The first 5 rows are patterns. Each new row is the sum of 2 different patterns, raised or lowered, with some noise. Before adding, each is slid sideways (what falls off one end comes back at the other) and multiplied by a number that may be negative. Names go in the order of the patterns.
Some rows, each with the names of its patterns after it:
[-2.01 -2.25 -0.44 -0.16  1.60 -1.86 -1.17  0.68 -2.55 -0.15 -2.06  1.52
 -3.27  1.10 -1.26 -0.90 -1.56  1.33  1.70  2.23  2.33 -1.73  3.29 -1.16
  0.57  0.68 -2.13  3.27 -0.26 -1.05 -1.90  2.96  2.73  1.67 -2.62 -1.00
  1.55 -1.54 -1.47 -1.21 -2.08]  Q940
[ 1.96 -3.15 -0.22  0.99  1.40 -2.30 -1.90  2.17 -2.75 -1.49 -1.05 -0.89
 -1.42  0.21  1.25 -0.31 -1.71 -2.27  2.72 -2.90  1.05 -2.85 -0.18  3.20
  2.39 -3.00  1.32  3.22 -2.17 -0.18 -2.01 -1.78  0.17 -1.69 -0.65 -2.26
  3.02  2.31  0.17 -1.81 -2.24]  Q772
[-2.47 -0.50  3.19  2.84 -1.12 -3.17 -0.14  2.70 -0.68  1.84 -1.34  0.39
  2.72  2.86 -2.83 -0.47 -1.68 -1.81  1.09 -2.96 -0.67 -3.07 -1.27 -1.00
  2.92 -0.52 -1.81 -0.09 -1.77  0.34  3.12 -2.16 -0.99 -1.71 -2.21  1.21
  2.52  0.59 -1.39 -0.74 -0.58]  Q229
[-2.29  2.90 -2.24 -0.35  2.24 -2.11  0.55 -2.18  1.36 -2.88  0.65 -2.74
  2.55  1.32 -2.99  2.23 -2.38  2.27  1.37 -1.08 -0.22 -0.91 -2.76 -2.18
  0.03  2.72 -2.23 -1.52  0.63 -0.27 -1.62 -2.75 -2.87 -0.92  0.96  0.08
 -3.29 -0.33 -0.04 -1.60 -0.45]  Q662
[-2.10 -2.08 -1.50  1.45 -2.45  0.67 -1.21 -0.33  2.10  1.14 -3.10 -0.26
 -1.72 -2.56  3.09 -0.16 -3.18 -2.10 -1.42 -2.64  1.60  2.79  1.16  0.33
 -0.98  3.27 -1.59  2.65  1.34 -2.02 -1.89 -2.36  1.87  2.39 -0.21 -1.32
  0.54  0.05 -1.83  1.58 -1.66]  Q478

New rows, each followed by the names of its patterns:
[-3.27 -2.42 -4.99 -0.65 -0.96 -0.13 -5.85 -6.37 -4.92 -4.06 -2.14 -5.89
 -0.83 -4.77 -2.40  0.19 -4.30 -1.96 -3.44  0.23 -6.26 -4.67 -4.25 -2.49
 -3.24 -2.14 -1.81 -0.73 -0.32 -3.66 -1.44  1.07 -1.28 -2.05 -2.52 -2.82
 -4.37 -4.71 -1.24 -2.24 -3.86]  Q940 Q478
[-0.97  0.00 -2.31 -2.93 -1.91 -1.02  0.75 -4.54 -1.51  1.79 -3.54  2.36
 -5.43 -0.24  3.36  3.40 -5.50 -1.11  1.27 -0.10  0.31 -3.33 -0.75  0.97
 -0.94  0.78 -0.70  4.20  2.07 -0.12 -3.14 -0.83  2.29 -3.70  1.49  0.71
  2.52 -3.45  0.56  0.99 -1.87]  Q940 Q772
[-2.26 -5.59 -3.00 -2.21 -1.33 -3.49 -2.56  0.41 -3.32  0.15  1.69 -5.39
 -0.75 -4.34 -2.05 -1.19 -0.49 -6.08 -0.54 -1.04 -5.75  2.12 -0.97  1.76
  0.41 -2.71  1.36 -3.01 -1.33 -1.99 -2.65 -0.25 -4.91 -1.04  1.40 -1.54
 -3.52 -3.01 -3.67 -3.27  1.09]  Q662 Q478
[-2.99 -1.04  2.95  2.11 -2.47 -6.29  0.39  1.43 -2.70 -0.26 -1.01  1.30
  2.75  0.92 -4.49 -1.95  0.44 -2.49 -0.95 -2.00 -1.66 -1.51 -5.22 -0.22
  0.47 -4.01 -0.87 -2.19 -0.65 -2.74  3.12 -3.68  0.36 -5.03 -4.28  1.84
 -2.31  0.89 -4.75 -3.46 -0.87]  Q229 Q662
[ 1.56 -1.51 -0.31 -1.88  4.00  0.36 -0.83 -0.07  1.02  1.17  4.46  3.70
  0.52  5.21  0.00  1.34  0.97  1.27 -1.56 -1.19  3.51 -1.18  1.17  1.79
 -0.81  4.31  0.17  0.45  2.74  0.55 -2.01  0.08  3.11  0.22  2.33  4.39
  2.64 -1.15 -3.04  3.47  3.01]  Q229 Q478
[-0.05 -2.37 -0.06 -5.06  1.72 -2.18 -3.62 -0.36 -5.14  1.51 -1.59 -3.48
 -3.69 -0.62 -1.71 -2.27 -4.01 -1.24 -2.23 -4.24 -2.98 -3.11 -4.69 -5.31
 -5.51 -3.10 -1.65 -0.98 -5.60 -3.34 -1.64 -5.03 -2.50 -5.01  0.82 -5.68
 -1.49 -1.61 -4.18 -2.85 -2.52]  Q940 Q662
[-2.20 -2.57 -2.22 -2.20  1.90 -1.50  0.94 -4.33 -1.05 -1.28 -5.78  2.49
 -3.81 -4.77 -5.76 -0.55  1.90 -2.69 -3.98 -4.19 -0.82 -1.53 -2.31 -6.01
 -4.01 -5.40 -6.50  0.41 -2.54 -3.47 -5.75 -4.40 -3.91 -2.79  0.46 -2.94
 -0.22 -6.12  2.09 -4.61 -0.29]  Q940 Q478
[ 1.13 -1.42 -3.07 -3.57 -0.55  0.05 -2.14 -4.07 -1.96  0.54 -0.05 -3.78
 -0.50 -3.32 -4.77 -2.31 -1.77 -4.68 -3.34 -4.99 -2.42  4.64  0.41 -5.91
 -0.16 -0.02 -2.95  1.61 -5.36 -4.05 -2.79 -4.98 -0.68 -0.94  2.19 -0.57
 -1.91 -3.54 -5.89  0.02 -1.31]  Q772 Q229
[ 2.25 -4.28  1.69 -0.90 -2.31  2.51  0.00 -0.80 -1.57  0.66 -2.63  3.66
 -2.55 -3.40  0.39 -3.09 -0.27 -1.03  0.37  1.16 -0.08 -0.29  3.96  0.13
  1.33 -1.59 -0.01 -0.43 -2.34  1.07  2.45  1.53  0.78  0.67 -1.04 -1.74
  3.16 -1.34 -1.88 -0.60 -1.05]  Q662 Q478
[-4.49  0.27 -2.71 -1.47 -1.11 -5.87 -1.25 -3.51 -1.99 -1.27 -5.12 -3.12
 -3.56 -2.83 -4.35 -3.25  0.27 -5.39 -3.22  0.52 -3.75 -4.34 -5.74 -6.31
 -2.30  0.17 -1.69 -5.92 -2.79 -2.53 -5.18 -2.85 -2.06  2.19 -5.04 -4.46
 -0.07 -2.28 -2.04 -2.97 -1.65]  Q229 Q662
[ 3.30 -3.31  2.80  1.07  4.66 -1.82 -3.12 -3.30  1.55 -0.45 -4.96  1.41
 -1.90  0.88  0.89  1.92  1.27 -0.53  2.02 -3.92 -1.76  2.15  0.16  1.31
 -3.00  1.36  1.06  0.88 -0.68  1.14  1.32 -2.32  0.83  1.18  3.24  2.85
  0.61 -2.37 -1.34  2.10  1.16]  Q772 Q229
[ 2.90  1.70 -0.63  5.26  1.86  1.03 -2.80 -1.82 -0.72  4.18  5.57  0.48
  4.44  0.86  2.92 -0.91  5.43  4.08 -1.91  2.31  1.03  3.71  3.95  2.44
  0.27  0.70  1.70  1.52  4.55 -2.33  2.43 -1.10  2.68  2.75 -3.16 -0.20
  3.31 -0.11  0.24  4.18 -0.66]  Q772 Q478
[ 5.93 -0.49 -2.28 -1.40  1.20  3.08  4.70 -3.91 -1.46 -0.07 -3.03  0.23
  1.54 -0.77 -2.82 -2.30 -0.68 -2.00  1.34  1.61  1.90 -0.08 -4.85  0.16
  0.95  1.15 -0.84  0.06 -0.40  2.13  1.65 -1.22  1.22  0.76  0.67 -0.19
  0.52 -1.22 -2.04 -0.37 -2.47]  Q940 Q229
[-1.87 -3.86 -5.83  0.34 -2.60 -2.68 -3.04 -1.08  1.40  0.76 -3.56 -3.58
 -3.62 -1.33 -0.28 -2.42 -3.13 -3.29 -1.32 -6.62  0.62 -0.25 -3.84 -0.35
 -3.44  1.61 -4.73  1.75 -2.23 -1.36 -5.88 -5.18  1.31 -2.85 -0.53 -5.20
 -3.43 -1.49 -3.55 -0.58 -0.89]  Q662 Q478
[ 1.90  7.21  4.84  2.42  3.63  5.70  7.21  1.36 -0.63  2.32  5.92  4.30
  0.17  5.38  2.22  1.05  0.37  5.16  5.04  2.05  4.73  3.86  4.61  2.40
  4.49  1.81  2.86  1.53  5.63  4.50  0.06  5.02  2.97  7.12  4.82  1.51
 -0.35  7.95  1.19  0.35  5.85]  Q940 Q772
[-1.33 -5.07  1.65  0.56 -0.22 -3.27 -1.81 -1.40 -4.18 -2.94 -1.65 -1.74
 -5.61 -1.32 -3.43 -0.18 -1.09 -5.94 -4.87  0.49 -4.89 -4.79 -1.78 -1.12
 -2.70 -0.12 -3.13 -1.51 -2.71  0.30 -3.50 -2.69 -1.05 -2.03  1.50 -4.61
  0.50 -1.68 -4.28 -1.28 -0.53]  Q940 Q772
[-2.11 -1.97  0.84 -1.70  2.92 -2.78 -1.26  2.29 -0.69  1.69 -2.62  0.45
 -2.36  2.24 -0.98 -0.41  0.09  0.69  3.08  3.84  3.86 -0.29  2.65  0.75
  0.62  1.86 -1.44  2.12 -0.44  1.41 -1.09  4.20  4.44  0.24 -1.95  1.47
  3.23 -0.08  0.58 -1.65 -3.11]  Q940 Q478
[-2.64 -3.49 -1.02 -0.95 -5.87 -3.42 -5.47  0.42 -2.80 -3.82 -0.91  1.86
 -0.95 -0.83  0.36 -0.69 -0.83  0.82 -4.71 -0.54 -1.60 -3.84  1.69  0.22
  0.88 -4.08  1.02 -3.14 -2.20 -0.94  2.25 -0.87 -3.90 -6.06 -3.88  2.07
 -5.37  0.85 -3.09 -1.96  2.37]  Q940 Q229
[-1.55 -0.92 -0.37  1.24 -0.77 -1.56  2.16 -0.84 -0.18 -1.68 -1.29  0.33
 -0.48 -1.89 -4.07 -0.19  2.30 -0.19 -2.10 -0.60 -2.31 -2.34 -0.38 -0.80
 -2.00 -1.07 -3.77 -3.46 -2.25 -0.53 -1.99 -4.12 -0.04 -4.58 -2.19 -1.60
  0.85 -2.15 -1.76 -3.59 -1.95]  Q940 Q478
[ 5.17 -1.01  2.72 -2.46 -1.57  4.07  0.24  3.34 -2.14 -0.92  1.53 -0.45
  1.33  5.24  4.20  0.12 -3.48  2.83  3.63 -0.11  2.13  1.63  3.47  5.08
  3.27 -1.70  0.47  2.93  0.08  1.36  0.65  0.98  1.27 -2.64  2.35  2.65
 -1.79  1.72  0.25  1.80 -0.31]  Q229 Q662
[ 0.33 -2.07 -0.69 -1.95 -3.06  0.08 -5.05  0.95  0.83  0.05  0.21 -2.98
  0.88  0.36  1.92 -4.18  0.15 -2.82  3.03  3.38 -2.62  2.56  0.24  2.93
  0.39  2.96  0.64  3.21  1.75 -3.30  4.19 -0.07  1.54  4.06 -0.14  2.36
 -1.70  1.62 -2.25  1.83  3.58]  Q940 Q662
[-2.70  2.11  0.45 -2.27 -1.80  2.53 -0.09  2.60 -1.56 -1.59  1.67  3.76
 -2.26  0.26  2.82 -1.66  1.29 -4.43  0.28 -0.13 -3.59  0.80 -2.56  3.54
 -0.27  2.08 -2.24  0.31 -1.33 -3.82  1.86 -1.89  2.36 -4.03 -3.06  1.82
 -2.20 -0.81  1.10  0.73 -1.57]  Q772 Q662
[ 2.10  1.33  3.91  2.28  0.89 -0.20  3.10  1.89  3.67  4.09  0.25  3.30
  1.18  2.55  1.53  1.99 -0.55  3.06  2.70  1.26  2.68  1.42  3.22  3.14
  2.92  2.87  0.03  0.50  0.10  1.03  5.98  0.96 -0.24  1.80  1.55 -0.10
  1.52  2.14  2.44  3.33  1.95]  Q662 Q478
[-1.18  3.03  2.31  1.79 -1.69  1.81  1.10 -1.50  3.16  0.04  0.99 -0.49
  0.98 -0.07  1.52  0.70  0.98  2.08 -1.95  2.88  2.01  1.45  0.39 -2.25
 -1.98  3.24  1.41 -0.96  1.45  0.38  1.74  0.61  0.46  3.56  2.63  1.57
 -2.99 -0.72  2.19  1.58  3.20]  Q772 Q229
[ 0.73 -1.64 -4.08 -0.98 -6.89  0.91 -0.91 -2.39 -1.29 -4.29 -6.87 -5.01
 -1.62  0.21 -4.15 -2.14 -1.68 -5.10 -6.08 -4.30 -3.05 -3.35 -3.88 -2.21
 -6.86 -2.19 -3.01 -6.07 -5.03 -2.78  0.21 -3.51 -1.78 -1.59 -2.45 -1.74
 -2.41 -0.63 -4.51 -4.12 -4.76]  Q229 Q662
[-0.33  0.26 -4.41  0.13 -3.18 -2.38  0.48 -0.92 -4.25 -3.90 -3.85 -4.57
  0.34 -2.04 -0.29 -1.84 -2.66  1.40 -4.54 -0.01 -0.25 -1.59 -4.31 -4.69
 -1.62  1.28 -1.18 -3.38 -0.41 -0.70 -1.92  0.55 -1.26 -1.40 -2.50 -2.40
 -1.76 -1.89 -0.65 -2.91 -0.32]  Q940 Q478
[-1.38  2.34  1.47  2.46  3.59  3.02  3.22  4.38  2.79 -0.18  2.81  3.22
  0.81  0.57  2.07  3.21  1.98  0.11  2.73  2.00  1.65  4.10 -0.54  3.41
 -0.38  2.63  3.35  3.84 -2.08 -0.50  3.17 -1.60  4.61  1.90  1.56  3.13
  1.48  4.70  2.92  5.38  2.76]  Q662 Q478
[ 5.12  2.72 -1.38  4.18  0.15 -0.14  2.95 -2.22  1.76 -0.88 -0.94  0.92
  1.25  3.85  1.22 -1.21  2.32  3.45 -2.76 -0.17 -1.35 -2.83  2.29 -0.82
 -2.07 -1.05  1.05 -2.74  1.66  4.28  0.21  1.22 -1.36  5.22 -2.94  4.33
  1.41 -1.40 -1.92  0.00  3.95]  Q940 Q478
[-2.24  0.43 -1.76  2.66 -4.29 -2.50  0.97 -5.48 -0.03 -2.55 -2.91 -4.15
  1.27  2.08 -0.23 -4.90 -4.24  2.42 -4.98 -1.47 -4.72 -3.09 -0.07 -0.96
 -4.27 -0.24  2.75 -4.73 -2.46 -2.67 -4.96 -1.29 -4.41 -0.70 -5.88  2.23
 -0.17 -1.89 -4.15 -2.25  1.86]  Q940 Q772
[-7.10 -5.03 -2.97 -0.56 -4.52 -6.48 -5.08 -4.99 -1.72 -0.14 -7.25 -3.78
 -4.21 -5.90 -2.04 -2.37  0.00 -5.65 -3.77 -1.48 -6.42 -2.82 -1.73  0.94
 -5.91 -4.97 -5.10  1.66 -2.19 -3.52 -2.16 -4.20  1.45  0.74 -5.97 -3.39
 -4.60 -6.64 -3.60 -5.24 -1.16]  Q229 Q662
[ 4.79  0.93 -1.69 -0.98  1.11  3.54  2.58  2.28  1.09  2.66  2.77  1.24
  3.96  0.26 -0.09 -1.12  1.22  3.34 -0.73  3.41  0.51  2.38  2.41  4.28
 -1.48  1.97  0.66  0.18  3.08  0.36 -2.25 -1.46  1.36 -2.50  3.49  3.56
  2.12  2.88 -1.18  4.35  0.84]  Q940 Q478
[ 0.49 -3.76 -0.63  2.32 -2.07 -1.81  1.52  1.80 -0.79 -3.22 -3.91  2.62
 -1.09  1.66 -4.74  0.33  3.61  1.58 -2.39  0.06  6.44 -3.30  0.27  0.88
 -2.80  1.35 -2.65  1.42 -3.98  4.07  0.56  3.17  0.15 -3.90  4.45 -4.39
  2.55  2.87  1.05 -1.55 -1.68]  Q772 Q662
[-0.37  1.65 -0.56  5.12  1.50  4.17  0.56  1.50  0.90  2.57  4.15  7.27
  6.97  0.51  3.70  1.56  5.22  2.95  2.09  4.95  2.93  3.79  3.12  3.66
  5.12  3.32 -0.87  2.54  2.33  0.97 -0.66  0.95  0.27  2.95  0.37  1.18
  2.75  3.10  1.16  3.76  2.00]  Q940 Q229
[-1.59  0.11  1.67  3.38  0.74 -1.38 -3.57 -1.54  1.18 -0.31  0.08  0.91
  2.20 -1.64 -2.60  0.00  1.53  1.25 -4.43  0.48 -1.23  1.90 -1.87 -3.69
 -1.56  1.02 -0.56  0.72  1.18 -2.03  2.77  1.30  2.54  0.14 -0.38 -1.35
 -1.29  2.23 -1.51  1.42  1.34]  Q772 Q229
[ 0.00  2.98  3.31 -3.93 -2.03  0.75 -3.66 -0.42 -2.91 -1.34 -3.48 -0.81
  0.34  1.93 -1.76 -3.32  2.29 -3.71  1.21 -0.21 -1.62  2.22  1.01 -4.04
  1.97  4.83 -1.51 -1.09 -2.20 -1.96 -1.56 -1.89  1.82  0.06  1.94 -0.24
 -0.05  0.26 -2.43  3.13 -3.84]  Q772 Q229
[-1.36  4.28  3.60  3.36  4.59  0.17  5.06  3.02  2.76  5.50  0.91  0.48
  0.22  1.56  6.41  3.47  2.54  2.63  2.38  1.70 -0.80  0.77  5.15  6.26
  2.44 -1.82  3.09  5.42  1.47  4.39  0.51  5.87  3.57  5.21  2.82  1.42
  2.45  0.23  5.32 -1.15  3.31]  Q229 Q662
[ 0.11 -0.44 -1.40  0.22  2.94 -0.20 -2.27 -1.54 -1.44 -3.09  0.08 -1.84
 -1.56 -0.79 -5.30 -1.41  1.10  1.83 -1.48 -0.12 -1.77 -5.08 -2.12 -3.05
  0.98 -6.06  0.99 -4.05 -2.77 -0.87  1.59  2.01 -0.75 -0.96 -2.30  2.71
 -2.46 -0.63  0.92 -3.86  2.90]  Q940 Q478
[ 0.79  5.46  0.85  3.33  3.88  1.54  6.14  2.18  2.64  4.67  2.60  0.31
  2.22  5.30  2.27  4.63  6.34  4.71  1.25 -0.73  5.55  4.91  3.68  0.82
  1.79  0.39  6.13  2.71  1.90  2.26  2.79  3.16  6.57  5.88  2.91  7.23
  2.33  3.36  3.01  3.36  0.99]  Q229 Q478
[ 1.59  1.44  4.48  5.55  0.22  1.15  3.57  5.82  2.78  2.47  3.09  2.04
  5.15  4.69 -1.53  0.99  3.34  1.13  4.49  1.95 -0.56 -0.04  3.61  3.04
  5.42  3.87 -0.33  0.08 -0.15  2.23  5.15 -1.86  2.54 -1.13 -0.48  4.59
  5.54  4.51 -0.28 -0.05  1.97]  Q229 Q478
[ 1.62  1.85  3.26 -1.02  4.05  3.35  1.16  1.62  2.03  2.16 -0.40  5.97
  2.70  0.88 -0.35 -0.19  5.21 -1.61  3.06  2.38  3.27  2.79  2.20  1.38
  0.65  0.06 -0.22  4.64  1.44  0.00  1.70  1.11 -0.90  2.62  6.84  1.53
  3.57 -0.30  5.22  3.22  6.40]  Q772 Q478
[ 4.05  1.62  4.41  3.14  0.05 -1.25  2.50  2.99  3.27 -1.88  1.85  0.76
 -0.15  2.10  2.10  1.84 -0.83 -1.33  1.40  2.29  2.14  0.44  2.07  0.94
  1.26  2.82  1.54  3.53 -1.11  3.74  0.48  1.80  0.90  0.99  1.88  4.85
  2.94  1.76  5.16 -0.99  2.06]  Q940 Q478
[-4.48  0.84 -4.76 -0.22 -2.74 -0.12 -5.74 -5.16 -2.88 -6.35 -0.27 -6.96
 -3.04 -2.81 -3.37 -0.79 -3.70 -1.44 -2.09 -3.25 -3.86 -4.09 -4.69 -0.68
 -1.34 -2.40 -0.04 -1.36 -2.64 -1.49  0.60 -0.97 -2.61 -2.00 -4.02 -0.12
 -3.92 -2.09 -0.73 -4.32 -0.12]  Q940 Q662
[ 2.32  4.67  4.99  3.02  2.03  3.43  2.20  3.26  1.65 -0.93  4.08  5.28
  3.91  0.49  3.85  3.14  0.86  3.21  2.20  7.70 -0.54  4.76  4.88  3.21
  3.95 -0.79  3.20  2.37  3.17 -1.41  7.12  4.72  1.61  6.68  0.80  6.63
  5.16  3.72  1.28  1.00  0.48]  Q772 Q662
[ 1.82  1.73  4.54 -2.07  3.67  0.77  2.23  0.88  2.92  2.95  0.38  2.87
  3.25  5.70  2.66  3.52  3.00  3.75  3.04  1.22  2.01  1.14  5.49  2.64
  3.43  2.21  4.88  2.93  5.59  1.02  0.83  3.94  2.07  2.97  3.22  1.02
 -0.21  0.18  4.25  2.50  3.95]  Q940 Q662
[ 4.04 -1.91  2.11 -1.12  0.46 -0.58  1.41 -0.83 -0.57  3.62  3.43 -0.38
 -2.42 -3.16  0.48 -0.90 -2.19  2.07  1.23 -2.07  0.37 -0.28 -1.84 -0.02
  0.97 -2.61 -2.85 -0.72  3.39  0.89 -2.10 -0.46  3.86 -1.10  2.79 -0.41
  1.97  3.60  2.50 -3.29  2.93]  Q940 Q772
[ 0.09 -6.00 -0.56 -4.99 -4.24  0.51 -7.10 -1.30 -3.48 -2.16 -4.88 -5.19
 -3.80  0.73 -0.99 -4.42 -3.45 -0.41 -1.22 -1.65 -1.23 -0.32 -0.93 -1.09
 -3.75 -1.99 -2.15 -1.62 -0.64 -2.88 -0.33 -3.88  1.08 -5.66 -0.56 -2.13
 -3.01 -2.79 -4.69 -3.60 -5.83]  Q940 Q662
[ 0.21 -1.15  2.78  0.56 -2.85 -4.03 -2.26 -1.68  0.95 -0.04 -3.98 -5.63
 -0.60 -2.42  1.21  2.58 -1.48 -3.37 -2.69  2.33 -1.96  0.84  1.72 -2.39
 -5.50 -5.40  0.97  3.09 -1.36 -4.63 -0.47 -2.89 -1.40 -0.58 -4.93 -5.36
 -0.52 -2.04  1.02 -1.75 -1.76]  Q229 Q478
[-4.19 -2.33 -1.39  0.60 -1.61 -4.44 -3.16  1.42 -0.36 -3.15 -1.43 -1.57
 -0.55  1.03  0.56 -1.02 -1.08 -0.89 -3.16  0.29 -1.53  0.05 -0.33 -1.11
  1.79 -3.40  1.91 -3.14  0.81 -1.90  0.54 -3.61 -0.80 -2.11 -4.51  1.61
 -4.98  1.25 -0.75 -2.24  0.70]  Q940 Q662
[ 2.26  2.66  1.36  5.74  6.97  5.54  3.67  2.04  4.86  2.76  6.09  3.77
  2.76  1.41  2.32  3.58  7.11  2.26  2.76  4.12  3.92  0.43  3.33  0.10
 -0.37  2.29 -0.47  5.00  0.44  3.15  3.32  0.48  5.06  4.71  1.52  0.67
 -0.25 -0.46  7.51  3.35 -0.94]  Q940 Q478
[ 0.15 -0.30 -0.68 -0.56  1.38 -3.57 -1.69 -1.16 -4.07  2.35  0.47 -1.06
 -2.13  0.78  2.89 -0.67 -1.39 -0.95 -0.98 -3.23 -3.34 -0.70 -1.19 -2.55
 -3.35 -1.06 -1.07 -0.66 -1.45 -2.63 -1.69 -4.17 -1.93 -1.58 -1.14 -3.07
 -0.82 -2.11 -0.61 -1.40 -1.80]  Q940 Q478
[-0.31 -1.32  2.53 -2.92 -2.33  1.41 -1.61 -1.75 -4.15 -3.26 -1.15  2.75
  0.12 -3.92 -0.23 -0.82 -1.06  1.66 -3.13  2.41 -2.86 -1.23  3.10 -0.46
  1.00 -2.70  1.30 -2.91 -0.57 -2.65  4.43  3.08 -3.37  0.63 -2.26  3.77
  1.17  0.25 -0.85 -0.42 -1.02]  Q229 Q662
[ 0.66  0.55  2.71  4.19  2.79  0.92  0.34  1.78  0.13  0.80  2.67  2.64
 -2.01 -1.17  5.13 -0.92  1.00  2.04 -1.44  0.06  3.32  3.59  1.78  1.61
 -1.75  1.68 -1.83  1.92 -0.45 -1.16  4.90  1.57 -2.01  3.53  5.02  0.91
 -0.20 -2.02 -0.02  2.24 -0.47]  Q772 Q478
[-1.39 -0.27  0.36  3.21 -2.44 -0.45 -4.41 -0.17  4.66  2.30  0.51 -1.11
 -3.53  1.68  1.34 -2.18 -1.99  4.36 -0.86  3.15  3.79  1.59  3.98 -0.54
  5.11  0.78  2.25 -1.62 -1.23  0.57  3.27  1.72  1.59  0.57 -1.00  1.31
  4.74  4.11  0.80  0.97 -1.76]  Q229 Q478
[-2.89  1.03 -1.19 -1.00 -1.61 -1.08 -1.29 -0.24  0.47 -2.49 -2.55 -5.40
 -0.85  0.39 -2.35 -1.80 -2.06 -4.07 -1.90 -0.79 -2.01 -2.08 -4.07 -4.45
 -1.70 -2.58 -1.37 -2.55 -0.96 -0.72 -3.51 -5.53 -1.76 -1.25 -3.53 -2.00
 -1.95 -5.12 -2.51 -3.33 -5.29]  Q229 Q478
[-7.55 -1.08 -4.81 -1.64  0.17 -7.60 -0.83 -3.25  0.69 -4.45 -5.78 -4.19
 -0.82 -3.53 -5.49 -1.21  0.68 -2.80 -1.61 -0.37 -0.60 -3.25 -4.26 -6.05
 -1.55 -0.95 -3.16 -2.43 -2.93 -0.91 -4.96  0.02 -5.05  0.47 -3.23 -1.53
 -2.29 -5.61 -4.29 -6.27 -0.24]  Q940 Q662
[ 1.03  0.25  4.74  1.85  2.67  1.70  2.98  5.22  3.65  1.39  7.06  3.52
  3.33 -0.10  2.02  2.38  4.62  2.64  5.31  7.12  1.54  3.18  4.28  4.10
  6.56  5.12  0.43  0.89  1.31  3.90  0.48  0.92  3.96 -2.54  2.66  3.52
  5.93  3.18  2.88 -0.89  4.83]  Q662 Q478
